The rows are grouped in 4 ways, from coarse to fine. Each group lies inside one group of the grouping before and may be the whole of it. The rows also spread widely along 14 directions, which tell nothing about the answers.
In the rows, zero is written as 128.
Some rows, each with its group in each grouping after it:
[164 142 123 179  90 111 152  90  73 155 163  68 118 132 118 136 114  98
 105 127 151 111 132 158  86] -> sas veb Z598 Z673
[ 72 101 146 141 122 136 153  71 152 130 125 150 115 110  68 138 108 153
  95 152 125 175  88 105 117] -> sas kes Z409 Z441
[149 168 110 112 124 150 140 114  90 142  82 114 186 111  89 102 115 113
  93 131 143 124  62  81 139] -> mufi zete Z670 Z676
[143 167 130 112 146 102  86  85 164 178 146 151  82 134  80 123 105 133
 154 115 157 137 169 129  90] -> bami zul Z806 Z296
[166 137 105 199 111 117 144 133 128 137 163 104 120 141 135 136 128 120
 158 115 137 164 173 122 106] -> mufi nuvip Z945 Z298
[154 149  86 137 179  87 101 154 149 189 146 167 113  60 166 143 148 144
 148 190 192 176 102  81 130] -> sas bisin Z224 Z405
[155 162  75 195 116  93  98  85 156 210 127 131 129 111 139 170 124 106
 119 106  60 156 109  89 120] -> sas veb Z598 Z768
[136 110 110 158 153  86  99 119 139 136 144 103 117 136 142 101 134 125
 167 180 177 122 155 159 104] -> mufi zete Z670 Z263
[111 166 152 134  86 156 155  67 126 162 159 168 145 102  91 136  99 161
 127  87 116 165 131  44  84] -> sas kes Z293 Z338
[152 216 107 119 173 141 104 136  93 200 144 152 142 100 168  85 122 114
 146 115 158 115 150 100 103] -> bami zul Z895 Z905
[150 137 104 106 140  96 156 130 147  96 134 199 131  85 150 154 136 126
  95 154  64 100 115 149 121] -> bami Lupup Z279 Z858
[115  67 133 142  93  77 138 136 139 120 154  83 156 154 173 133 140 166
 180 114 149 201 113 108 146] -> sas kes Z409 Z875
[ 89 142  98  89 189 106  83 100 148 152 113 105 136 177 121  83  76 149
 184 109 159 155 137 125 109] -> bami Lusuz Z270 Z701
[157 151 102 123 117 107 118 118 208 161 179 181  98 108 113 214 110 146
 172 142 133 200 104  55 137] -> bami Lupup Z279 Z814
[ 90 122 156 172 125 194 144  79 155 120 205  97 114 155 104 139  70 122
 160 124  97 159 128 127  89] -> bami Lusuz Z837 Z339
[122 123 122 137  82  43 145  80 111 165  79 150 130 105  94 128 143 141
  84 104 128 143 125 114 123] -> mufi zete Z641 Z219
[146 164 123 129 183 122  85 133 121 175 115 132 128 109 143  67 150 100
 119 149 137  98 133 157 118] -> bami zul Z895 Z921
[216 132 100 179 149 125 121 135 173 100 145  79 104 170  64 123 119 114
 163 133 133 162 149 137  89] -> bami Sefi Z938 Z535
[133 121 100 119 105  90 114  90 155 109 143 150 185 133 147 110 134 148
 171 175 117  91 142 110  77] -> sas veb Z469 Z995
[115 149 168  96 135 152  64 108 155 175 147 116 133 143 140 110 109 112
 149  99  87 124 114 144 166] -> sas veb Z469 Z84
[164 165 119 116 131 111 150 143  85 165 109 132 124  92 139 153 120 112
  61  83  97 148  79 133 175] -> sas veb Z114 Z869
[156 160 111  71 144 180 180 164 100  73 137 141 164 116 137 141 102  92
  86 164 113  99  60 148 172] -> bami Lupup Z378 Z932
[ 57 145  71 200 126 146 127  99 149 175 177 106 145 200 177 124  89 112
 207 159 139 161 177 112 113] -> bami Lusuz Z155 Z877
[143 195 115  76 101 201 137 136 120 109  93 149 215 181  89  64 120 105
 144 167 141  76 138 104 163] -> sas veb Z114 Z383
[149 157  82 125 165  77 118  99 122 179  83 148 123  92  91 121 125 139
  96 135 159 155  94  91 104] -> sas vun Z85 Z324
[133  94 175 150 123 148 114 136 204 125 168 148 102 118 111 137 162 122
 146 182 117 169 109 127 156] -> bami Sefi Z316 Z94
[124 181 106 119 105 133 196 112  55 139 107 146 169 118 118 109 110 128
  86 101 134 128 118  92 104] -> bami Lusuz Z155 Z520
[205 163 150 131 146 128 100 135 130 144 142 119 125 114  87  66 158 126
 153 138 182 119 158 114  76] -> bami zul Z532 Z425
[130 137 126  84 126 173 164 122 113  84 122 137 156 114 120 150  93  99
  59 150  68  96  47 164 178] -> sas kes Z97 Z37
[167 146 165 143  90 129 141 121 113 169 144 124 124  99 103 122 158 114
 105 125 147 146 103  99 124] -> bami Sefi Z316 Z94
[145 108 119 122 169 114 123 181  91 126 137  66 150 127 190  93 132 123
 144 147 172 150  97 163 161] -> sas bisin Z224 Z405
[127 177 126  94 112 109 101 126 116 207 147 118 115 163 141 127 107 111
 159 108 190 147 144 130 168] -> bami zul Z895 Z921
[166 144 112  84 179  88  79  88 118 143 111  52 121 157  79  96  75 128
 149  87 163 125 102 146  79] -> bami Lupup Z279 Z814
[ 90 115 163 177 176 168 154 175 132 124 160 119  69 159 137 102 110 139
 137 110 134 220 178 178 175] -> sas veb Z469 Z995
[153 139 139 186 107 123 116  89 143 177 186 110  84 115 129 165 121  86
 110 118  81 123 125 163 111] -> bami zul Z532 Z425
[173 149 141  98  97 143 123 106 142 108 140 140 170 118 102 124 128 124
 125 138  97  95 101 110 116] -> sas veb Z469 Z84
[157 151 144 118 154  92 100 151  95 178 128 118 110 109 178 103 142 114
 111  90 118 127 139 174 157] -> sas veb Z598 Z673
[126 162  89 110 122  43 133  70  91 197 150 140 113  95 152 164  92 140
 119 102 156 128 115 107  70] -> bami Lusuz Z837 Z339
[182 132 151 144  81 119  87 132 154 174 141  88 127 153 114 128 168  72
 137 156 133 110 111 158 171] -> bami Lusuz Z155 Z877
[182 133 106 147 135  88 106 182 155 166 142 134 141 107 198 147 160 144
 162  98 105 201 111  86 175] -> sas kes Z97 Z37
[144 135 103 161 149 127 120 136 106 149  89 102 177 123 138  62 162 110
 114 165 136 117 106 124 124] -> sas kes Z409 Z441
[161 139 154 126  92 174 126 134 146 136 144  90 136 157 104 154 118  75
 106 107  75 136  77 154 197] -> bami zul Z806 Z296
[182 130 112 150 120 147 137 143  90 110 169  70 170 124 175 114 139  83
 126 186 141  73  94 167 120] -> sas kes Z409 Z875
[186 106 112 101 130  85 183 157 101  49 146 118 115 131 117 131 120 146
 114 162 185 126 141 182 114] -> sas kes Z293 Z338
[133 163 107 173 163 141 133 135 134 157 105 146  89 142  90 102 127 103
  99 155 130 140 166 167 146] -> sas veb Z114 Z383
[223 174 144 104  95 127 117 149 134 146 184 107  98 152 108 155 119 103
 167 112 175 130 152 139 142] -> bami Lupup Z279 Z858
[135 115  93 161 160 109 138  91 117 146 133  68 100 116  61 145  99 114
 103 194 210 162  51 121  87] -> bami Lupup Z279 Z858
[124 139 136  92 199 133 160 141 100  99 136 177 105  60 149 119 109 148
  71 137 117 129 102 160 118] -> sas kes Z409 Z441

New rows. What belongs after each?
[128  79 167  96 145 149 155 134 141  35 149 102 147 146  99  90 116 153
 141 143 131 142 108 156 112] -> bami zul Z532 Z425
[159 183 107 116 152 124 144  96  96 145 101 172 146  52 114 134 105 123
  58  92  73 112  83  97 103] -> mufi zete Z641 Z219
[113 131 166 128 116 133 159 133 126 142 148 152 116 111 123 130 131 147
 115  97 127 189 122 108 147] -> bami zul Z895 Z921
[ 94 129 120  67 150  96 164 144 100 116 106 189 174  90 180 109 130 176
 115 113 123 160 101  93 146] -> sas vun Z85 Z324
[104 134 181 168  89 158 138 111  98 175 188  85 117 147 137 102 131 103
 143 133 172 138 149 147 125] -> bami zul Z895 Z921
[122 131 161 113 114 134 179 132  95 110 140 124 105 147 115 125  95 151
 109  61 125 176 153 153 147] -> sas kes Z409 Z441
[147 133 138  99  75 120 170  87  67 110 157  97 166 114 111 125 104 132
 114 147 179  91 101 124  82] -> sas bisin Z224 Z405
[192 171 116 135 119  76 103 116  88 183 139 109 148  99 145 101 141 136
 161 105 188 123 147  84  79] -> mufi zete Z670 Z263
[154 125 153 112 119  67 116 107  78 174 134  97 132  82 144  99 162 113
 100 140 175  97  90 143  95] -> bami Lupup Z378 Z932
[154 172 153 136 116 146 133 146 113 169 142 129  98 153 118  98 138  94
 125 122 154 129 173 161 156] -> bami Sefi Z316 Z94
[152 174  88 125 119 107 153 111 129 127 115 175 137 131 114 138 107 137
 113 101  86 129 157 117 113] -> sas veb Z469 Z84
[198 146 111 111 135  99  79 134 157 157 124 103 161 123 121 116 145 127
 163 117 137 149  87  82 126] -> bami zul Z532 Z425
[144 135  93 153 192 107 107 107 145 134 127 123 119 116 111  94 112 152
 150 148 155 152 141 115  63] -> sas kes Z409 Z441
[127 167 147 109  84 112 127  65 112 164 105 161 147 110  81 111 121 131
 107 101 119 102 135  98 106] -> mufi zete Z670 Z263
[167 123 117 175  84  47 130 100 102 187 150  93 126  94 143 161 139 145
 140  89 162 181 109  74  97] -> mufi zete Z670 Z263
[ 88 130 126 127  97 112 117  62 180 154 142 168 120 136 105 168  98 136
 130 126  70 138 125 119 131] -> sas veb Z114 Z383
[181 159 100 138  72  68 130 132 124 166 178 135 134 147 176 143 146 122
 182 126 165 120 185 120 112] -> bami zul Z532 Z425
[122 200  95 108 195 170 165 115  93 130 116 172 111  99 109 120  75  96
  59 130  98 102 112 154 114] -> bami Lupup Z378 Z932
[ 94 119  92 112 136  77 194 106  93 109 119 155 143 100 130 139 107 166
  95 140 159 165  94 102  96] -> bami zul Z895 Z921
[133 144 151 116  89 107 141 115 141 173 154 146  91 127  97 169 116 138
 125  89 148 193 120 102 158] -> bami zul Z532 Z425
[141 162 139 119 171 183 137 120 130 110 157 131 113 127  86 100  95 119
 129 154 153 122 131 139  95] -> bami Lusuz Z270 Z701
[ 99 118 153 185 133 130 132 106  99 154 132 108 138 117 141  73 147 122
 107 133 110 128 141 151 101] -> sas veb Z469 Z995
[ 97 176  85 100 181 128 135  98  90 149 109 149 122 110 129 125  67 114
  91 140 137 106 107 149 128] -> mufi zete Z670 Z263
[123 113 145 129  91 154 173 131 105 120 123  83 154 149 109 133 121 105
  92 122 119 165  57 126 178] -> bami Sefi Z316 Z94
[163 122 150 120 109 126 101 133 133 143 183  57 114 166 147 145  97 115
 175  94 141 151 130 164 158] -> sas bisin Z224 Z405
[166 159 135 137  95 106 160 122 110 133 152 157 120 120 105 117 136 153
 138 122 171 143 182 105  89] -> sas veb Z469 Z84
[151 143 165 120 113 149 157 130 146 136 186 158  83  92 111 192 109 129
 102 101 109 183  93 118 156] -> bami zul Z895 Z921
[143  67 156 159 100 130 166 137 158  84 177 107 131 106 125 167 147 134
 119 155 106 182  63 120 141] -> bami zul Z532 Z425
[152 126 171 147 144  99  94 120 145 169 169 135  74  95 113 113 150 142
 140 149 177 152 154 141 101] -> sas veb Z469 Z995
[175 187  70 154  81  77 143 104  89 185 123 123 147 135 134 149 112 117
 138  95 154 133 151  86 112] -> mufi zete Z670 Z263
[117 132 102 120 146 101 147  91 123 126 182 148  94 102 129 158  99 121
 117 205 182 100 122 164  76] -> bami zul Z806 Z296
[115 166 153  61  91 114 143 129  90 180 105 178 155  93 122 116 147 140
  95 142 183 132  92  86 176] -> sas veb Z114 Z383
[235 154 130 165 105 128 116 144 127 142 177  84 111 119 125 162 129  95
 142 118 138 133 121 135 132] -> mufi zete Z670 Z676
[115 152 139  70 136 160 125  99 163  93 140 185 163 127 104  99 109 140
 144 153 101  94 129 114 106] -> bami zul Z532 Z425
[ 47 132  91 132  98 137 213 105  83 125 150 129 156 153 164 165  70 129
 106 123 123 169  95 120 152] -> bami zul Z895 Z921
[170 140  94 119 110 141 155 144 103 109 152 117 184 101 166 148 142  77
  95 208 125  73  51 143 144] -> bami zul Z806 Z296
[ 55  74 143 151 155 111 151 114 105 119 142 113 134  99 174 110 128 142
  96 157 109 151  85 162 127] -> sas veb Z469 Z84
[142 145 166  77 103 127 164 137  80 102 171 132 158 133 155  93 109 173
 164  78 170 141 170 109 105] -> sas kes Z293 Z338
[153 162 150 127 106 157 146 155 105 133 178 126 110 152 168 132 124  77
 124 129 108  92 163 202 166] -> bami Lusuz Z155 Z520
[135 138 141 143 133 155 164 117 178  98 144 185  83 125  67 157  98 152
 109 108  80 186 151 124 134] -> sas kes Z97 Z37
[211 118  84 202 178  97 138 146 135 107 144  89  87 106 113 146 129 117
 108 152 124 161 119 162  92] -> sas veb Z598 Z673
[185 170 119 131 125 144 137 156 141 140 156 171 139  89 164 155 146 100
 107 125  66 124 106 122 156] -> bami zul Z895 Z921
[150 152 129 110  69  75 141 106 104 195 132 133 130 108 128 164 136 115
 101 106 142 138  90 104 147] -> bami Lusuz Z837 Z339
[132 140 122 143 197 159 156 128 133 112 170 140  94  82 123 152  88 135
 108 134 110 172  88 121  97] -> bami Lupup Z279 Z814
[133 138  97 144 124  98 150 114 137 137 161 161 120 106 151 160 122 127
 122 149 113 137 125 126 111] -> bami zul Z532 Z425
[104  99 175 125  88 118 165 138 149 109 147 161  85 161  98 120 142 150
 135 149 169 167 191 171 167] -> sas kes Z409 Z441
[124 118 154 101 170 106 106 112 143 103 117 128 125 138 118  81 108 166
 140  66  79 147 155 155 104] -> sas veb Z469 Z84
[129 133 108 100  68  49 156  95 119 153 136 171 146 108 163 166 139 138
 114 124 115 123 113 107 121] -> bami Sefi Z316 Z94
[179 131 138 137 118 116 148 130 119 110 127 105 175 118 116  94 144 152
 147  77 111 166 115  70  84] -> bami Lupup Z378 Z932
[159 165  48 160 153 112 113  96 119 138  98  88 168 174 130  95  91 108
 141 105  88 104 149 140  86] -> sas kes Z409 Z441
[161 173 133  79 105  84 133  86  93 134 104 168 153 100  95  93 126 148
 117 106 150  81 155 108  79] -> mufi zete Z670 Z263
[186 149 114 113 151  99  93 131 158 125 154 129 135 135 134 113 120 156
 194 113 143 146 164 106  93] -> sas veb Z598 Z673
[153 107 129 137  91  95 159 130 159 104 151 186 109  95 134 170 162 122
  94 184  99 113 126 164 148] -> sas kes Z409 Z875
[101 119 129  76 182 140 143  89 109  86 146 123 152  93 117 113  71 172
 123 131 145 139  68 106  72] -> sas kes Z409 Z875
[145 154 123 197 141 171 102 110 139 178 174  94 129 110 150 147 107  93
 143 119  87 150  99 105 128] -> mufi zete Z670 Z263
[ 81 143 132 151 155 165 148 112 109 131  96 144 183 123 114  36 144 135
 117 149 123 131 132  99  94] -> bami zul Z895 Z921
[178 170 111 162 129  89  99 120  98 194  97 106 138 126 130  80 154 104
 115 103 123 106 156 139 112] -> sas veb Z114 Z869
[ 98 145 179 114 138 141 117 108 147 182 116 170 133  81 119 115 135 150
 102  59  62 186  88  73 143] -> bami Lusuz Z270 Z701
[191 124 131 106 105  95 128 131 140 110 128 102 159 137 106 123 133 148
 151  83 123 162 105  92 117] -> bami zul Z532 Z425
[124 189 104  65 142  92 122 116  86 194  79 167 153  96 138 102 130 111
  84 122 145 102  92 110 145] -> bami Lupup Z378 Z932
[ 83 129 126  72 185 134 133  97 110 111  89 138 181 102 108  71  93 182
 121 110 137 158  73  73  93] -> sas kes Z409 Z875
[100 132 115 118 195 121 150 146  77 141 108 126 153  83 164  84 117 160
 100 112 149 180  84 100 123] -> sas kes Z293 Z338
[ 62  93 132 147 132  82 128  92 112 163 147 102 123 126 171 132 107 148
 131 114 123 171 110 140 124] -> sas veb Z598 Z673
